The first 9 rows are patterns. Each new row is the sum of 3 different patterns, raised or lowered, with some noise. Before adding, each is slid sideways (what falls off one end comes back at the other) and multiplied by a number that may be negative. Names go in the order of the patterns.
In the rows, 128 means zero.
Known rows, each followed by the names of its patterns:
[129 165 127  81 140  81 128  86 126 157 107 118 175  98 122 129 138 127
 117 129 108 131 118 159 126 130 112 130  87 158 135 163 159 153 106 119
 117 151 147  91 132 167 111 145 150 123 159 112]	mor
[137 128  98 124 107 123  91 167 125 127 124 122 122 120 171  81 154 119
 140 131 170 140 129 148 108 136 119 128  82 131 121 154 126 128 129 132
 128  92 134 128 129 128 132 125 159 130 115 129]	bekul
[108 109 109 128 127 140 120 175 100 139 142 119 123 122 133 130 164 148
 113 136 122 143 130 136 157 140 129 136 123 149 132 166 160 142 127 114
 107 144 132 119 137 102 157 112 118  99 127 132]	buzut
[148  98 135 122 143  96 119 130 112 138 132 132 120 111 133 123 151 125
 128 126 125 128 133 126 128  89 168 120 141 107 123 110 111 118 120 125
 106  91 146 114 175 155 138 114 125 132 101 175]	sepuf
[145 119 133 128 111 126 141 114 157 117 128 138 139 112 136 133 137 130
 122  99 126 108 136 128 125 119 102 136 131 138 122 119 130 121 123 127
 128 124 122 107 124 107 154 131 123 132 151 175]	Dudu
[120 119 156 124 133 133 131 137 122 126 150 111 103 111 134 130 114  94
 130 110 118  98 147 143 134 129 124 130 105 121 112 147 163 120 128 136
 126 156 140 164 123 131 124 101 123 138 122 150]	gido
[115 134 123 147 113 125 161  81 141 138 138 131 126 129 128 111 120 114
 123 127 142 156 162 127 130  81 134 175 134 126 129 107 124 156 175 118
 127 119 128 138 128 160 149 126 149 127 112 139]	Fasuv
[128 123 107 131 123 122 139 138 129 120 128 131 137 119 135 115 148 124
 120 138 169 124  95 110 118 135 127 160 145 135 119 115 106  81 147 126
 122 120 135 134 113 126 113 125 104 147 130 139]	Lep
[117  93 118 152 112 145 137 169 123 131 118 149 107 107 129 119 142 122
 106 126 131 128 101 123 127 135 123 132 132 135 127 135 152 110 125 137
 144 129 117 124 103 133 134 128 118 132 158 112]	Zules

New rows. What belongs after each?
[ 90 133 193 145  81 135 123 129 146 124 154 128  99  95 175  89 170 139
 167 131 106 151 109  78 160 128 122 123 133 142 109 136 114 135 105 116
 134 124 110 152 108 135 122  89 113 148 142 155]	mor buzut Lep
[ 81 100 101  77  69  92 101  60  45  47  24  56  89  74  63  89  44  21
  72  53  63  73  78  84  67  84  50  67  53  87  59  52  50  23  70  65
  70  85  59  61  64  61 117  20  84  65 109  76]	buzut sepuf Zules
[149 135 161 133 139 173 146 115 131 118 107 127 154 109 142 147 115 133
 135 106 131 144 127 140 118 132 114 114 130 150 135 135 113 130 108 136
 144 128 133 125  97 122 146 163 117 120 123 123]	Dudu Fasuv Zules
[196 179 156 160 132 138 133 138 158 193 140 120 149 162 154 160 180 151
 141 160 154 178 186 147 157 143 164 162 135 145 177 143 164 149 168 152
 162 126 144 209 142 154 124 150 144 164 154 174]	gido Fasuv Zules
[116  52 172  98 128 136 118  85 123  93 115  99 126 116 127 120 108  97
  92 109  87 130 120 100 146  98 179 178 126 120 128 134  72 159 133  83
 127 128 158 107 128 122  47 136 123 115 115  78]	bekul sepuf gido
[136 145 131 147 149  79 129 155 147 127 161 119 111 128 115 140 116 129
 106 120 110 136 121 129 152 124 139 110 137 121 143 131 114 135 163 121
 122 118 135 118 103 132 120 136 100 134 132 106]	bekul sepuf Fasuv
[156 130 168 170 168 140 122 114  77 158 133 158 161 192 144 137 153 143
 159 100 183 155 193 148 134 150 170 163 135 160 154 161 110 175 150 154
 152 164 155 157 148 125 154 200 136 127 115 145]	buzut Lep Zules
[143 108 106 125 174 149 159 168 128 110  95 132 121 148 149 161 151 154
 154 149 111 142 185 140 182 133 175 171 183 144 144 156 136 102 154 140
  89 169 125 171 144 131  76 131 186 123 163 122]	bekul buzut Lep
[147 127 103 112 107  89  87 102 123 138 113  86  98 125  98 134 130 104
  79  97  82 126 102  99  96  68 120  84  62  82 132 111 100  80  90  74
  98 110  87 171  85 135  98  96 103 102 104 110]	buzut Fasuv Lep
[163 157 187 166 157 123 182 151 158 146 150 190 134 129 137 148 146 140
 141 179 182 154 151 151 167 165 159 174 206 137 160 163 156 182 166 185
 123 191 134 129 156 163 120 157 151 143 191 161]	bekul gido Zules
[111  86 109 113  76 162 113 117 114  88  90 121  96 103  99 118  88 116
 138 104 154 111  98 104 106  90 137 119  82 110  84  94 103 124 136  94
 100  59  96 149  98 113 120 105  95 137 135 100]	sepuf gido Fasuv
[ 30  94 142  78  80 115  61 122 104 122 115 112  98  87 111 106 132  92
  99 114 101  68 136 118 155 168 135 104  78  81 136 132 130 102 114  82
 135 142 117 147  83  84 149 113  79 141  68 130]	mor Dudu Fasuv
[104 109 149 134 144 128 117 125 120 138 124 122 137 120 130 186 130 123
 105 139 145 163 171 116 118 171 178 191 159 113 151  74 134 130 122 136
 186 126 147 144 125  91 174 144 128 167 123  98]	buzut Dudu Fasuv
[125 169 126 148 146 154 158 126 121 112 135 155 183 138 146 134 140 133
 175 187 165 182 132 100 134 134 134 131  94 144 183 123 170 162 128 180
 102 150 181 119  78 150 105 136  92 113 167 135]	mor Dudu gido
[140 141 175 133 128 145 163  94 180 127 148 109 107 109 149 130 184 182
 163 146 121 100  99 140 145 114 161 118  76 114 131 141 166 151 107 105
 122 130 155 110 147 133 102 115 128 124 144 130]	sepuf gido Fasuv
[ 42 123 102 122 120 129 183  79  81 157  94  91  85 158 107 128  97 101
 106 111  88 143 118 129  92 106  88  98  93 108 115 127  99 125  82 122
 123 133 128 129 122 112 108 109 135 139  89 116]	sepuf Dudu gido
[163 170 131 181 188 169 183 168 155 207 160 142 178 212 166 129 151 145
 166 179 154 184 169 138 169 145 115 162 147 161 149 190 165 153 178 179
 155 117 166 179 232 175 135 159 136 147 140 207]	Fasuv Lep Zules
[ 90 119 125 122 102 129  82 155  83 143 141 107  89 117 133  93 119 102
 115 147 153 116 124 106 166 114 133  85 112 164  86 131 135 152 124 120
  84 152 111 106 118 114 160 114 117 133 139  77]	bekul gido Zules
[107  86 140 107 101 135 123 147 125 102 109 153 115 175  97 147 161 154
 102 139 142 138 161 126 144 116 124  93 187 113 147 134 171 138 108 150
 130  89 143 118 131 118 130 150 118 135 126 121]	mor buzut Lep
[130 113 132  91 184 103 113 130 120 121 122 133 154 127 144 130 114 112
 115 115 125 110 156 100 127  96 133 107 164 155 106  96 114 124 150 128
 159 117 145  69 110  96 154 122  97 156  79 126]	sepuf Fasuv Zules
[102 146 131  59 154 113 144 125 126 121 155 157 119 162 108 125 103 149
 105 134  87 169 128 112  81 157 117 123 111  78 182 129  86 165 171 121
 142 110 132 156  92 129 128 146 166 153 156 134]	mor bekul Zules
[111  99  64 103 107 101 111  50 107  70 115  87 113 132 105  87 108 112
  98 118  91 148  90  98 108  72 113 110  95 112 148 158  81  99  81 128
 129 111 144 143 130  95 103 109 130 106 120 119]	buzut gido Zules
[157 136 173 132 147 149 156 157 173 134 171 100 114 127 155 135 109  99
 144 146 136 119 168 139 146 129 135 152 122 114 148 177 159 155 145 174
 165 152 177 168 119 162 151 144 131 150 140 168]	mor Dudu gido
[ 63 137 103 127 105 144 131 104 131 105 116 103  88  57  92  86 152 110
  95 126 110 112 108 116 116  69 131 123 139 139 108 119 109 121 117  82
 107 115  74 116 130 105 108 124 118  88 134 113]	bekul buzut Fasuv
[188 163 135 168 178 187 149 160 204 194 166 161 158 207 140 179 150 169
 155 167 201 108 202 162 168 181 136 172 147 117 106 127 160 169 155 224
 208 151 177  97 181 221 144 163 159 169 160 173]	gido Fasuv Zules
[155 138 169 111 104 100 145 150 153 138 131 127 101 117 135 130 129 148
 101 139 124 153 119 171 139 105 163 127 167 124 153 145 158 123 144 157
 169 163 153 159  98 115 117 160 171 122 116 139]	buzut Fasuv Lep
[159 125 123 133 150 143 153 120 103 147 147 136 158 164 109  98 159 125
 150 102 164 134 108 139 138 128 130 150 116 131 143 123 133 136 138 112
 147 118 129 125 160 107 137 107 138 137 155 156]	buzut sepuf Fasuv
[131  81 123  89 154 129 124 105 119 121  88 135 129 117 122 108 114 143
 137 101 113 141 128  97  77  87 127 112 155  95 110  90  80  85 113 155
 100 129 122 148 107 168 121 104 152  96 116 107]	bekul gido Zules
[114 123 146 111 139 133 149 112 164 146 213 143 134  95 135 190 124 152
 151 108 141 142 183 110 137 129 132 157 146 168 157 143 149 133 146 158
 132 135 130 139 136 141 166  72 178 164 147 123]	sepuf Fasuv Zules
[116 108 119 136 122 148 145 155 126 113 108 147 122 104 120 101 160 129
 142 111 107 121 129 105 115 142 131 108 127 151 118 146 115 145  82 123
 132 130 140 111 152 114 181  96 131 111 111  75]	bekul Dudu Fasuv
[100 120 126  84 110 184 102 159 101 162 108 101 137 115 100 139 129 124
 139 119 133  99 139 110 148 101 122 140 149 150 167  94 120 100  75 104
 155 120 145 100 121 160 136  86 160  97 116 127]	mor bekul Dudu
[115  67  66  74  82  84  57  87  48  54 124  83  78  87  73  83  60  51
  90  80  81  72  63  73  56  47 111 153 114  39  68  96 115 105 101 124
 128  89  63  59  65 123 101 101  88  95  81   4]	buzut gido Lep
[148  82 158 111 126 141  99 100 108  85 118  82 134 137  94  99 145  76
  93 103 123 117 103 150  97 109  59 143 151 122 118 112  59 137 145 174
 108 145  95 133 118 111 160  80 109 129 100 115]	mor Fasuv Zules
[114 131 134 138 127 119 132 144 124 144 131 126  92 158 111 138 133 134
 112 112 126 110 143 110 112 124 103 180 141 134 102 127 105 121 140 138
  94 128 100 128 120  91 146 115 133 127 154 119]	bekul buzut sepuf
[151 178 186 147 140 147 172 150 138 130 158 130 162 129 165 159 168 169
 162 188 130 147 145 191 198 124 185 165 189 197 144 199 117 146 118 134
 150 187 132 196 179 137 201 143 165 179 171 161]	Dudu gido Zules
[ 93  88 122 113  95 109  84 100  53 108  98 116  85 122  95 103 134  87
 128  85 108 116 145 104  69 107  51 118 100 100  53  88 132 104  95  62
  86 126  79  91 112 141  94  99  76 113  83 102]	bekul Dudu Zules
[119 107  71 112 142  92 134  89 133 123  91 140 102  59 152 114 139  80
 118 127 132 129  91 140  97 140 114 118 110 145  48 102  70  68  95 128
 132 128  87  74 130 122  78 132  84  87 125  63]	mor buzut Zules
[116 135 115 123 104 168 123 123 129 116 116 125 133 136 144 124 150 100
 125  99 109 113  77  96 132 128 135 148 120 125 110  74 103 136 128 137
 175  97 122 107 120 123 131 139 148 126 131 144]	Dudu Fasuv Lep
[196 119 167 122 139  96 133 147 148 161 152 134 134 180 135 138  84 128
 145 140 131 160 163 128 157 115 126 141 157 115 156 145 138 109 129 168
 170 167 172 193  96 148 149 167 137 140 150 106]	bekul Dudu Lep
[140  97 110  94 165 136 148 103 124 167 111  90 114 145 153 141 107 151
 137 125 145 205 121 176 127 128 132 105 171 165  89 157 186 170 146 136
 154 143 132 132 174  84 140 112 156 145 169  69]	mor Dudu gido
[117 149 138 129 117 122 123 119 148 176  99 128 109 159 148 148 153 126
 157 129 143 175 154 140  62  82 114 140 147 158 170  99 119 171 116  94
 139 160 126 124 161 122 130 121 127 152 114 146]	sepuf Dudu Lep
[145 127 144  89 149 214 125 135 126 131 145 161 174 135 135 136 151 165
 118 172 106  95 137 146 126 135 152  97 115 177 121 150 138 125 158 147
 159 120 126 117 143 138 123 125 109 151 137 152]	sepuf Fasuv Zules
[ 91  82  94 154 139 117 147 119 120 172 106 153  98  82 124 136 151 117
 116  89 160  83 145 157 150  83 124 135 130 140 122 142 146 148  96 117
 120  95 127 152 131 137 126  82 127 108 105 111]	bekul gido Fasuv
[155 170 190 165 217 197 180 173 165 157 158 152 173 166 193 159 150 213
 131 174 153 181 198 175 173 175 142 124 132 162 173 178 182 225 143 163
 112 190 208 171 178 166 161 149 200 182 170 180]	gido Fasuv Lep
[139  86 129 154 122 151 136 153 127 111 136 122  95 135 125 138 115 117
 124 156 136 111 118 100 133 120 152 134 153 100 111  82  77 114 149 131
 125 120 133 160 131  89 138 102 119 130 122 129]	mor Dudu Lep
[153 198 129 185 152 192 187 197 169 149 168 155 179 139 169 122 177 125
 174 161 173 170 149 152 109 155 156 176 167 206 168 178 175 151 165 161
 160 152 182 171 152 157 171 167 154 164 177 178]	bekul buzut Lep
[178 110 151 154 140 209 135 158 114 144 178 148 161 161 177 169 156 167
 150 134 139 142 158 190 149  89 119 145 161 166 156 141 121 152 184 119
 167 140 157 126 160 160 141 153 166 164 203 145]	sepuf Dudu Fasuv
[140 135  48 117  61 111  82 123 169  73  78 178  89 158 144 148 109 117
 128  94 161 135 110 127 120 135  87  81 150 105 153 150 150  92  96 111
 140 155  98 114 155 109 128 122 118 165  78 168]	mor sepuf Lep
[ 98 115 136 151 128 127 113 122 110 115 145 155 175 136 132 111 144 168
 133 114 145 121 110 146 142 132 112 141 143 157 144 145 144 138 196 104
 156 143 154 127 151 147 127 151 140 131 139 152]	bekul gido Fasuv
[146 109 126 136 145 126 142 112 175  99 152 103 141 132 131 102 178 146
 121 132 101 193 136 107 163 107 132 139 150 166 145  98 146 138 139 167
 115 208 179 115 157 156  62 172 172 164 135 128]	mor buzut gido
[ 64 117 117 110 108  88 118  97  95 138 107 108  67  86  98 103 144 139
 117 116 134 166  95  74  88  88  79 109 124  93 141  58  81 134  93 108
 102 141 119 103  98  75  97  79 127 125  99  93]	sepuf Dudu Lep
[ 80  75  86  75 128 110  76 100 101 107  27 143  84 154 104 110 110 108
  96  95 136 115 114 143  52  44 103 108 114  89 129  75 105 117  89  87
  90 105 103 105 125 118 102  91  94 104  94  83]	bekul sepuf Lep
